The rows come from 4 hidden closed curves, with some noise, and rows from the same curve form a group. Each curve winds through 6 dimensions. The rows are also pushed far along 3 directions, which tell nothing about the answers.
(in the rows, 128 means zero)
Some rows, each with its group after it:
[118 120 123 109 117 159 121 142 130 148 131 134 189]
Q797
[103 136 113 142 140 140 115 125 118 154  86 125 161]
Q797
[155 146 106 134 109 149  96 148 115 139 125 106 143]
Q891
[105 132  94 138 139 170  93 155 121 143 111 111 198]
Q716
[177 153 167 124 116 109 130 150 107 129 134 115 106]
Q891
[147 152 121 129 118 136 101 144 116 155  87 102 106]
Q891
[122 126 144 114 141 138 145 115 130 138 132 138 169]
Q797
[133 116 135 139 157  96 219 104 129  98 161 169 129]
Q797
[138 155 129 152 126 157  79 155 102 145  80  79 139]
Q943
[113 134 140 157 139 106 141  84 160 125 131 129  57]
Q943
[133 135 144 138 133 131 121 119 114 129 130 123 154]
Q891
[129 122 135 105 104 138 139 141 115 119 160 142 169]
Q797
[ 92 104 111 138 145 130 196  76 170 107 161 174 140]
Q716
[148 109 109 110 111 134 146 150 125 124 144 151 166]
Q797
[140 137 102 132 115 121 138 159 106 112 138 137 146]
Q943
[150 150 162 113 126 145 102 139 125 140  87  97 114]
Q891
[127 153 126 140 127 149 109 151 111 145 118 102 150]
Q716
[132 123 158  95 126 132 159 141 125 129 149 141 155]
Q797
[140 178 158 127 108 143  58 150 123 163  84  79 100]
Q943
[123 115  96 129 128 130 110 130 124 126 114 137 155]
Q943
[123 120 125 120 126 157 106 168 105 105 125 109 167]
Q891
[177 164 114 111  83 178  83 206  99 143  92  93 182]
Q716
[101 124 144 153 152  98 126  78 160 152 100 131  66]
Q891
[155 144 138 115 117 133 122 161 126 135 112 110 105]
Q891
[132 125 122 116 119 123  99 120 146 133 130 125 100]
Q797
[108 115  66 135 125 143  87 136 140 143 106 138 167]
Q716
[163 157 162 148 121 109 131 112 108  93 139 116  98]
Q943
[ 79 110 132 146 159 112 140  91 158 142 107 142 100]
Q891
[ 93 136  93 151 137 145 108 126 149 179  98 120 133]
Q716
[133 120 119 125 121 143 121 143 147 126 139 127 136]
Q797
[161 147 142 113 116 157 120 185  80 101 135 107 198]
Q716
[133 118 117 103 127 147 128 161 115 131 124 147 215]
Q943
[ 96 106 127 142 154  92 107  92 146 140 114 136  80]
Q716
[116 122 100 136 132 104 176 136 118 106 151 158 129]
Q716
[114 127 159 138 122  99 148 103 132 108 142 135  70]
Q797
[154 126 160 118 132  90 170 111 120  89 147 163 129]
Q943
[147 151 151 131 124 127 113 144 107 115  91 100  95]
Q716
[164 151 206 132 137  83 128  70 135 105 117 121  44]
Q891
[126 136 151 151 136  86 150  78 137  99 116 127  27]
Q716
[104 117 130 149 146 142  77 108 149 158  66  93  84]
Q943
[115 145 104 160 140 134 139 121 120 133 115 134 163]
Q943
[120 135 135 151 143  93 125 110 121 134 116 142 122]
Q891
[141 167 100 121 100 159 102 188  96 141 128 118 207]
Q943
[123 131 117 147 143 136 120 122 123 146  86 124 147]
Q797

New rows, each followed by its group:
[ 87 129 120 144 131 143 118 123 137 148 105 125 139]
Q797
[132 116 162 115 130 133 135 162 110  88 145 116 132]
Q891
[110 112 123 136 130 141 150 106 140 127 147 118  93]
Q891
[117 127 126 142 144 102 138  92 149 115 130 159 125]
Q891
[132 144 159 140 125 124  84  90 156 155  67  99  46]
Q716
[164 138 161 118 115 111 186 144  72  96 168 131 137]
Q891
[ 98 133 123 135 148 142 115  90 160 164  79 124 116]
Q891
[ 91 122 103 130 152 121 170 130 124 140 116 170 197]
Q891
[141 122 168 128 139 104 160 117 112  73 176 131 106]
Q716
[111 130 108  99 110 153 134 175 118 131 160 141 198]
Q797
[123 120 106 146 126 127 143 100 138 121 160 135 110]
Q891
[111 128 100 146 140 110 116 124 129 125 116 148 149]
Q891
[185 154 142 120 106 110 163 148  91 112 166 135 142]
Q891
[120 142 130 145 138 137 121 118 116 127 123 113 140]
Q716
[128 123 126 127 120 157 117 124 139 128 129  99  97]
Q891
[112 122 146 140 136 151  75  98 155 150  97  93  95]
Q943
[156 146 151 108 124 141 156 158 105 127 137 131 182]
Q891
[147 123 144 117 116 102 159 135 136 116 142 146  92]
Q716
[124 140 119 139 119 149 125 104 149 138 108 129 129]
Q716
[127 121 131 112 122 106 148 116 148 116 158 160 119]
Q943
[133 146 116 134 118 149 144 143 128 113 113 122 132]
Q716
[133 142 108 133 123 130 140 132  99 141 118 129 152]
Q891
[128 129 117 145 117 153  68 125 139 142 110  81  81]
Q891
[140 130 133 112 119 158 159 166 100 130 149 114 165]
Q891
[200 139 190 123 125 103 166 147  92  79 143 118 104]
Q797
[148 117 152 119 132 138 115 125 132 112 126 124 146]
Q943
[109 123 120 150 138  88 106  87 136 151 119 135  83]
Q716
[163 140 179 105 118 152  79 166 113 132 106  88 142]
Q716
[117  95 113 112 134 120 177 123 142  98 151 176 156]
Q716
[124 124  90 108 115 172 108 187  91 143 117 123 237]
Q943
[141 139 154  96  94 132 121 159 102 107 164 123 145]
Q797
[176 123 190 109 117  77 185 116 130  63 188 154  67]
Q943
[146 136 132 110 119 146 160 203  85 121 136 127 195]
Q943
[155 131 144 140 113 122 107 134 113 105 151  99  81]
Q891
[159 155 136 139 119 130 150 152  92  99 147 127 165]
Q943
[119 140 110 135 131 155 139 153 102 129 138 125 199]
Q716
[135 133 102 147 119 137  97 132 126 143 132 112 130]
Q891
[134 138 155 135 134 108 171 109 118  91 125 134  85]
Q716
[170 150 168 132 119  95  97 154  90 104 118 112 114]
Q891
[124 116 145 104 132 130 192 150 109  87 155 148 158]
Q891
[166 142 215 128 132  96 190 117 100  70 166 126  89]
Q797
[126 141 168 116 111 115 140 116 107  97 166 128 122]
Q797
[131 119 111 124 115 157 140 149 122 120 158 116 138]
Q891
[123 111 106 111 127 165 119 187 118 146 110 120 191]
Q943
[129 129 117 153 149 136 104 111 143 152  72 115 119]
Q797
[136 147 115 113  95 175  78 224  96 148  99  93 192]
Q797
[142 144 107 138 118 134 109 120 117 135 119 119 134]
Q891
[153 130 164 111 115 157 109 160 113 120 135  96 145]
Q943
[160 152 130 143 116 122  96 135 116 146 120 108 117]
Q891
[105 147 132 124 114 151  76 137 118 143 112 104 149]
Q797
[146 148 153 115 130 130 123 144 116 132  99 121 147]
Q891
[188 153 194 119 109 124 115 153  80 100 142  93 127]
Q891
[142 138  98 111 123 148 101 166 108 148 106 122 185]
Q797
[153 131 151 115 119 135 108 166 131 106 129 110 113]
Q891
[136 124 114 105 123 141 117 163 113 130 115 142 205]
Q943
[144 136 162 118 117  78 182  94 132  86 190 166  89]
Q943
[118 121 121 132 145  84 206 106 123  95 170 197 177]
Q891
[122 130 157 124 111 126  85  95 139 131 121 112  88]
Q797
[130 107  94 108 117 130 145 157 129 118 137 162 178]
Q716
[156 126 119 116 103 117 116 143 126 120 121 137 118]
Q716
[ 82 108  77 144 144 140 151 102 132 120 139 155 174]
Q891
[107 144  88 160 127 140  82 104 158 152  68 107  77]
Q716
[159 153 118 141 110 146  60 133 124 148 101  85 105]
Q891
[119  90 111 118 137 142 146 146 136 121 134 144 163]
Q943
[113 143 104 160 136 123  81  70 140 160  76 109  85]
Q891
[149 124 141 105 119 156 155 168 125  90 140 131 165]
Q716
[152 125 158 122 118 104 174 135  98  86 161 122  75]
Q891
[116 139 128 131 146 120 128 114 132 143  92 142 150]
Q891
[115 122  98 138 133 118 184 109 103 108 166 167 183]
Q891
[ 99 134  93 130 130 178  51 171 135 196  46  86 155]
Q943
[158 135 147 115 127 114 135 141 116 107 123 142 152]
Q943
[ 96 133  82 147 124 128 158 134 124 140 146 144 144]
Q943
[169 133 144 128 103 128 119 167  92  97 165 102 117]
Q891
[ 91 129  62 144 138 147 144 124 114 165 113 149 203]
Q891
[ 90 131 139 161 159 129 130  82 151 146  97 125 110]
Q797
[106 121 156 120 150 116 154  78 145 136 132 146 121]
Q797
[148 119 144 125 112 131 153 148 103  93 172 110 102]
Q891
[135 141 158 139 131 132 108 104 124 146 108 101 105]
Q891
[146 127 122 131 117 116 128 168  96  95 153 127 143]
Q891
[105 109  98 139 135 109 161 124 128 102 152 158 127]
Q891
[141  95 139 128 133 111 189 117 105  76 175 152 137]
Q943
[176 147 187 110 106 138 120 141 114 108 128 104 117]
Q716
[200 169 203 115 108  90 134 161  85  85 128 107  79]
Q943
[115 117 117 144 130 105 103  95 162 150 130 132  74]
Q716
[ 88 107 116 125 131 128 111 103 155 155 114 129  96]
Q943
